All groups share one centre, and each spreads out both ways along 10 directions, with some noise.
In the rows, zero is written as 128.
Known rows, each followed by its group:
[ 87 107 103  94 178  66 162 174 129 185 162 164 168 183 143 163  79 171
 117 149 168 108]  J_783
[123 108 198 121 131 160 134 143 161 124 165  95  60 139 123 213 110 149
 180 126 137 165]  J_353
[ 69 132  77 144 136 131 149 154 119 135 152 124 151 147 127 138  89 173
 123  98 133 187]  J_981
[130 179 150 131 140 123 122 122  77 133 142  82 170 112  76 152 137 194
  75  81 141 114]  J_903
[ 99 147 135  67 146 119  86 154  80 125  93 169 138 105 102 171 158  78
  66 177 142 176]  J_312
[ 93  88  74 153 116 155 161 112 115 138 101 111 134 138 155  55 116 134
 110 122 114 166]  J_353
[ 70 138  98 138 151 132 114 148 175 158 151 107  93 146 155 120 105  87
 133 133 141 191]  J_903
[141 132 130 118  96 160 146  92 129 161 110  59 141 116 146  86 112 136
  94 129 125 138]  J_981
[ 78 133  96 124 162 137 108 137 167 146 165 124  86 137 152 125 102  89
 160 122 124 168]  J_783
[ 53 122 118 152 159 157 103 172 158 124 134 140 108 105 119 154 128  98
  90 151 119 190]  J_981
[ 88 160 154 149 169 158  89 199 177  89 138 179 110 138  99 164 153 107
 161 136 109 153]  J_981
[ 99 127 159 155 104  92 109 166 138  62 160 132 157 142 106 192 120 197
 152 142 153 200]  J_903
[121 130 137 117 147 123  99 109 163 150 122  95 126 118 142 107 125  78
 101 149 134 127]  J_312
[139 119 139 159 114 117 133 116 133  93 120 109 189 141 115 115 131 181
 128 104 130 133]  J_353
[ 85 113 112 148 125 159 127 139 170 140 117 101 112 132 151  91 115 110
 114 139 121 165]  J_981
[161 170 173 107 180 177 108 135 166 151 144  89 147  77 104 143 134 108
 104 126 110  97]  J_312
[105 172 104 155  73  95 141 156 152 173 164 119  90 151 140 147  62 137
 117 135 138 115]  J_312
[159  82 142 132 123 117 158 114 138 147  68 143 132 178 123 138 165  90
 110 111 141 138]  J_783
[164 142 133  88  95 173 179 148  90 168 113 150 107 104 110 175 115 132
 110 126 111 116]  J_312
[105  96 146 115  79  95 102  95 126 109 133  89 100 116 153 149 103 124
 113 175 155 183]  J_903
[ 88 128 117 151  98  82 120 113 143 138 140  92 137 179 142 130  76 155
 128 103 151 133]  J_353
[101 118 145 147  84  76  86 131 138  96 137 146 134 107 140 138  87 131
  96 185 122  58]  J_783
[ 83 131  81 165 170 132 101 106 144  98 150  96 159  95 112 131 119 108
 107  73 114 177]  J_981
[171 133  99 140 187 135 164 139 181 185 152 129 136 133 117 152 142  86
 139  81 128 144]  J_903
[107 145 139 120 111 129 135 147 121 120 141 112 172 138 116 149 102 202
 114 141 142 161]  J_903
[132 163 159 116 168 140  92 114 142 110 152  86 164  93 109 135 121 145
 124 114 126 116]  J_783
[115 146 131 160  81  87 110 157 154 121 131 135 134 118 110 167 117 121
  89 155 138 152]  J_312
[136 167 164 146  55 116 103 131  97  83 108 126 141 128 105 133 130 170
 111 139 123  95]  J_903
[145 135 162 126  92  53 112 121 136 115 136 120 160 175 132 132 108 178
 137 146 163  91]  J_312
[129 109 125 100 137  85 101  49 121 149 150  55 154 100 160 100  78 123
  92 134 148  76]  J_783
[136  56  93 108 177  95 157 102 148 166 146 135 165 116 161 138  86 107
 118 131 138  90]  J_981
[ 81 158 129 189 126 150 101 109  82 110 108 113  71 150  97 100 170 118
 122  58 117 124]  J_903
[ 78  79 124 171  95 104  90  81 133  88 117 105  52 141 154 113 138  84
 143 128 138 182]  J_903
[103 127 118 170  94 165 150 144 154 114 114  82 173 148 131  84 108 189
 108 116 124 187]  J_312
[110 143 122 186 101 124 118  97 140  87 159  41 151 129 112 119 128 185
 134  66 139 216]  J_783
[141 109 116 133  81 162 124  65  88  98  88 115 104 131 136 100 135 102
 149  86 103 129]  J_981
[133 106 127 149 101 109 160 129 121 125 143 130  91 173 119 201 131 144
 174  74 156 205]  J_353
[114 135 121 136  79 124 135 153 127 127  89 125 162 149 127 109 135 154
  91 160 143 205]  J_312
[125 156 118  89 136 193 132 155 137 150  89 166 122 119 141  94 130  88
 126 163  97 115]  J_353
[132  85 115 140 172 157 153 105 190 159 122  74 147 159 157  84 123 108
 137  99 133 160]  J_783
[129 123 122  97  89 160 180 149 109 186 110 130  58 148 148 137 132 115
 126 143 140 193]  J_981
[132 158 167  89 127 166 111 185 129 117  78 194 157 137 111 134 149 121
 110 187 110 105]  J_312
[183 164 127 105 111 120 134  99 157 179 104 105 143 153 128 135 122  71
 114  97 133 110]  J_353
[115 150 115  89 103 218 157 154 126 158 109 120 123  97 148  90  87 147
 107 168  97 121]  J_783
[ 91 130 105 129 176  94 127 173 182 164 199 131 113 119 143 163  90 119
 135 161 146 155]  J_783
[182 157 114 133  92 172 185 135 127 171 111 106 118 127 119 117 142 128
 118  88 111 150]  J_903
[124 188  75 119  85  90 116 146 136 151 114 167 132 179 136 114 117  78
 139 118 141 157]  J_353
[137  97 174 132 187 158 107 131 173 118 124 137 118 106 119 157 146  78
 130 129 108  90]  J_353
[ 81 131  89 128  87 138 164 144 119 167 101 123 115 188 150  91  97 148
 112 127 137 175]  J_783
[156 171 190 107 123 117  95 140 165 120 149 119 131 132 108 188 124 125
 146 135 138 119]  J_353
[111 163 132 187 141 160 126 187 210 121 164 127 100 141 110 151 126 124
 175 100 107 157]  J_312
[ 94 161 126  89 186 205 108 133 148 132 122 112 162 144 150  75  99 138
 155 116 102 105]  J_783
[126 145 106 155 105 118 107 118 171 107 110 111 180 149 144  68 121 123
 126 129 120 140]  J_353
[ 73  72 121 162 125 155 132 127 124  94 107 111 163 111 130 109 106 158
  82 139 110 149]  J_981
[165 120 161 150 144 116 103 148 186 118 134 156  93  91 103 193 175  42
 122 139 120 145]  J_312
[ 86 118  89 157 185 148 109 111 155 120 150  90 160  75 116 134 116  88
  88  91 107 170]  J_981
[102 113 120 140 119 202 155 139 129 116 102  96 164 126 145  56 110 190
 117 142 102 147]  J_353
[148 125 131 150 111 125 135 133 123 113 126 153  84 128 106 174 166  98
 152  98 125 159]  J_903
[ 64 116 175 129 143 155  72 152 189  65 134 106 164 130 149 110  92 163
 140 191 125 163]  J_903
[142 156 137 100 155 157 134 151 182 176 135 119 141 143 153 102 103 118
 139 148 119  94]  J_981

New rows. What belongs after each?
[177 123 149 105 114  91 125  91 125 147 126  98 172 102 127 138 108 133
  85 135 139  65]  J_903
[120 114 127  97 130  83 125 107 112 138 133 138 101 192 156 130 111 134
 179 125 161 122]  J_312
[141 133 154 154  91 153  79  88 155  97  78 103  95 125 129  96 159  49
 122 118 103 128]  J_783
[123  75 132 151  91  86 113 137 138  84  85 205 112 159 138 151 144  81
 147 166 128 136]  J_312
[131 104 122 170  98 100 142 118 161 107 136 107 163 152 143 118 105 166
 143 115 137 140]  J_903
[123 169 141  90 112 130 125 160  98 146 112 116 169 122  91 152 150 154
  70 153 154 200]  J_312
[ 74 118 132 170 134 221 138 168 201 109 114 113 118 170 157  67 104 149
 171 134  90 168]  J_353
[ 88 149 127 117 153 124  94 134 156 140 137 118 130 165 152  95 107 124
 145 136 137 126]  J_312
[143 194 170  94  98 175 116 141  89 136 100 108 158 107 103 114 119 165
  82 148 109  78]  J_903
[132  84 137 125 107 130 143 105  75 105 107 131 113 101 107 178 153 130
 100 121 131 161]  J_981
[118 186 156 122 117 100  70 150 177 120 156 122 123 133 120 152 118 107
 143 157 140 144]  J_353
[177  75 146 154  65  77 143  69 127 117 115  84 158 119 138 128 111 154
  92 130 146 103]  J_312
[141 162 146 112 126 163 148 142 165 174 121 103 130 174 121 156 104 120
 144  84 122 126]  J_353
[ 91 108  70 123 134 158 185 135 110 150 135 109 202 151 147  87  61 214
 108 113 120 130]  J_981
[104 118 125 105 144 101  93 102  95 138 117 162  75 128 129 151 132  60
 119 132 130  84]  J_903
[ 75 126 127 144 123 157 112 149 120 105 116 131 117 111 113 142 128 115
  95 141 113 173]  J_981
[178 192 119 165  69 120 152 153 156 154 136 112 130 131 106 138 130 135
 122 106 124 151]  J_903
[125 120 124 109 118 130 132 149  90 126 114 177 100  91  95 202 153  81
  95 140 124 171]  J_312
[152  67 133 157 149 121 118  99 152  94 118 131 125 104 132 122 165  90
 134 124 121 135]  J_353
[ 98 118 164 129 164 116 106 174 127 107 140 159 155  89  86 201 137 138
  84 164 131 132]  J_981
[ 86 109 177 147  94 121 107 164  96  66 102 186 115 150 107 171 140 159
 134 166 127 126]  J_981
[ 84 100 115 132 183 172 105  91 143 118 128  92 131 114 148  83 106 110
 132 105 111 120]  J_312
[156 114 174 161 178  92  89 110 166  88 151  96 173 106  92 165 150 127
 119 103 140 105]  J_903
[102 125 126 118 120 105 140 154  81  94 129 175 133 195 119 159 127 196
 185 111 145 154]  J_312
[139 188 138  74 129 173 142 148 106 187 131  91 143 104 112 141 123 154
  86 130 135 152]  J_312
[171  93 111 130  66 100 176 105 179 156 136  84 181 132 163 111  69 161
 117 151 140 145]  J_903
[120 122 131 118  61 176 141 171 114 117  51 200 146 121 133 121 101 122
  80 196  80  74]  J_312
[181 135 185  84  68  76  84  70 144 121 155  57 112  84 152 142 108 118
 120 190 158 124]  J_353
[102  64 107 171  93  60 108 101 143  99 122 142 102 147 149 139 129  81
 133 133 143 163]  J_312
[179 121 161 111 141 202 129 136 176 111  93 139 129 108 133 103 159  86
 152 153  90 127]  J_353
[127 102 134  86 156 188 124  95 131 134  72  90 159 130 153  55 145 109
 104 152 119 157]  J_312
[ 65 147 107 174 149 151 112 174 190 120 133 137 122 167 134 100 117 110
 151 121 115 168]  J_353
[126 150 154  90 121 146 109 104  67 112  50 155 164 194 108 114 147 128
 121  91 126  88]  J_783
[ 42 142  90 148 135 188 119 168  97  95 112 164 119 125 111 136 119 126
 122 109  89 189]  J_981
[136 182 144 155 110  93  90 126 131 125 136 121 124 125 100 144 135 113
 103 109 135  87]  J_903
[144 130 109 131 144 114 101  72 159 132 134  92 137 124 148 101 111  80
 144  91 126 100]  J_981
[ 99 149 118 181 113 170 122 158 156 106 104 153  87 163 128  96 144 106
 161 103  98 144]  J_903
[114 114 131 101 119 219 165 166 122 138  96 174  83 151 149 119 118 124
 171 145  97 145]  J_353
[133 132 153 170 144 134 119 159 153  57 110 166 197 162  95 136 145 167
 165  97 107 111]  J_353
[ 94 133 180 143 102 134  67 105 114  71 124  87 100 108 118 139 143 130
 114 150 135 156]  J_903
[ 50 132 125 104 131 135 113 146  85 114 139 125 121 150 132 145 100 167
 125 140 151 179]  J_903
[116 189 153 143  94 119  79 116 157 139 131  58 132 110 127  89 109 123
  72 151 134 106]  J_903
[ 52 173 100  98 198 112  99 163 117 174 156 151 127 155 118 153 100 110
 107 116 144 109]  J_903
[ 83 104 164 127  53 100 133 159  82  95  94 178 100 194 138 141 112 192
 135 183 144 114]  J_981
[175  66 132 176  42  90 159  83 152 124  98  94 142 103 141 128 105 129
  81 138 130 113]  J_312
[108 108 136  81 159  69 106 107  71 106 140 175 112 181 132 171 129 141
 186 115 164 107]  J_312
[ 92 159 119 138  97 133 157 171 116 153 145 118 107 165 118 150 121 177
 126 124 152 215]  J_981
[ 75 112 167 114 128 189  98 121 118  93 105  89 103 121 134 103 134 141
 121 154 120 179]  J_903
[161 103 123 101  57 127 170 111  86 134 107 130 130 124 136 145 113 156
 120 136 131 143]  J_903
[123 118 105 117 120  94 103  92 136 154 123 116 106 117 158 110 112  61
 102 145 138 115]  J_353
[148  65 144 138 100  79 155 110 120 120 131 131 115 156 133 168 133 153
 151 125 154 140]  J_981
[144 158 159 137 139  86  87 114 176 144 159  70 148 120 115 157 117 108
 103 115 153 118]  J_353
[ 96 129 166 169 108 133  90 138 173  65 138  87 160 130 126 123 115 176
 138 153 131 176]  J_903
[106 150 150 112 171 146  76 152 134 104 130 152 140 104 106 159 143  96
 111 145 114 123]  J_312
[125 154 139  80 109 189 109 137  98 136  97 167  88 103 132 130 119  75
 126 165  91  85]  J_783
[157  85 194 133 159 151 152 175 161 122 126 150 120 100  99 198 172 134
 110 167 138 162]  J_981
[119 116 139 144 166 161 100 120 192 125 125  97 129 121 141  98 137  81
 129 131 117 152]  J_312
[ 56  93 138 129 110 151 144 131 113 133 139  98 101 159 155 127  63 192
 136 133 132 129]  J_353
[112 106 112 154  91  68 117  89 124 124 133 105 127 148 143 123 100 129
 118 121 144 110]  J_903
[123 160 191 107 143 200 106 171 142  97 141  99 154  77 110 123 132 194
 118 191 107 137]  J_353
[119 149 129 160 131 106 108 141 186 143 163  99 105 130 126 148 122  97
 130 125 139 158]  J_312
[139  80 119 150 170 138 169 136 190 143 173  89 138 109 142 135 121 149
 148 117 134 180]  J_783
[119 149 148 126  88 151 112 103 119 124 104  86 135 125 131  97 115 143
  96 135 120 124]  J_981
[ 82 137 119 186 121 103  91 103 154 119 132  84 118 148 140  87 114 116
 114 101 132 115]  J_903
[141 122 138 174 137  77 133 114  97  85 147 116 162 140  81 178 153 181
 134  60 149 134]  J_903
[126 137 164  77 161 127  96 129 121 130 128 130 155 104 122 156 113 120
  96 164 126  78]  J_903
[ 83 126 102 127 119 205 154 170 152 154  77 160 108 185 159  70 112 111
 147 142  94 143]  J_783
[122  89 121 132  92  76 120 102 131 129 116 149  99 145 155 137 104  87
 132 147 139  93]  J_312
[149 119 165 124 126 142 106 155 138  89  90 179 151 104 104 166 154 101
 107 166 108 111]  J_312
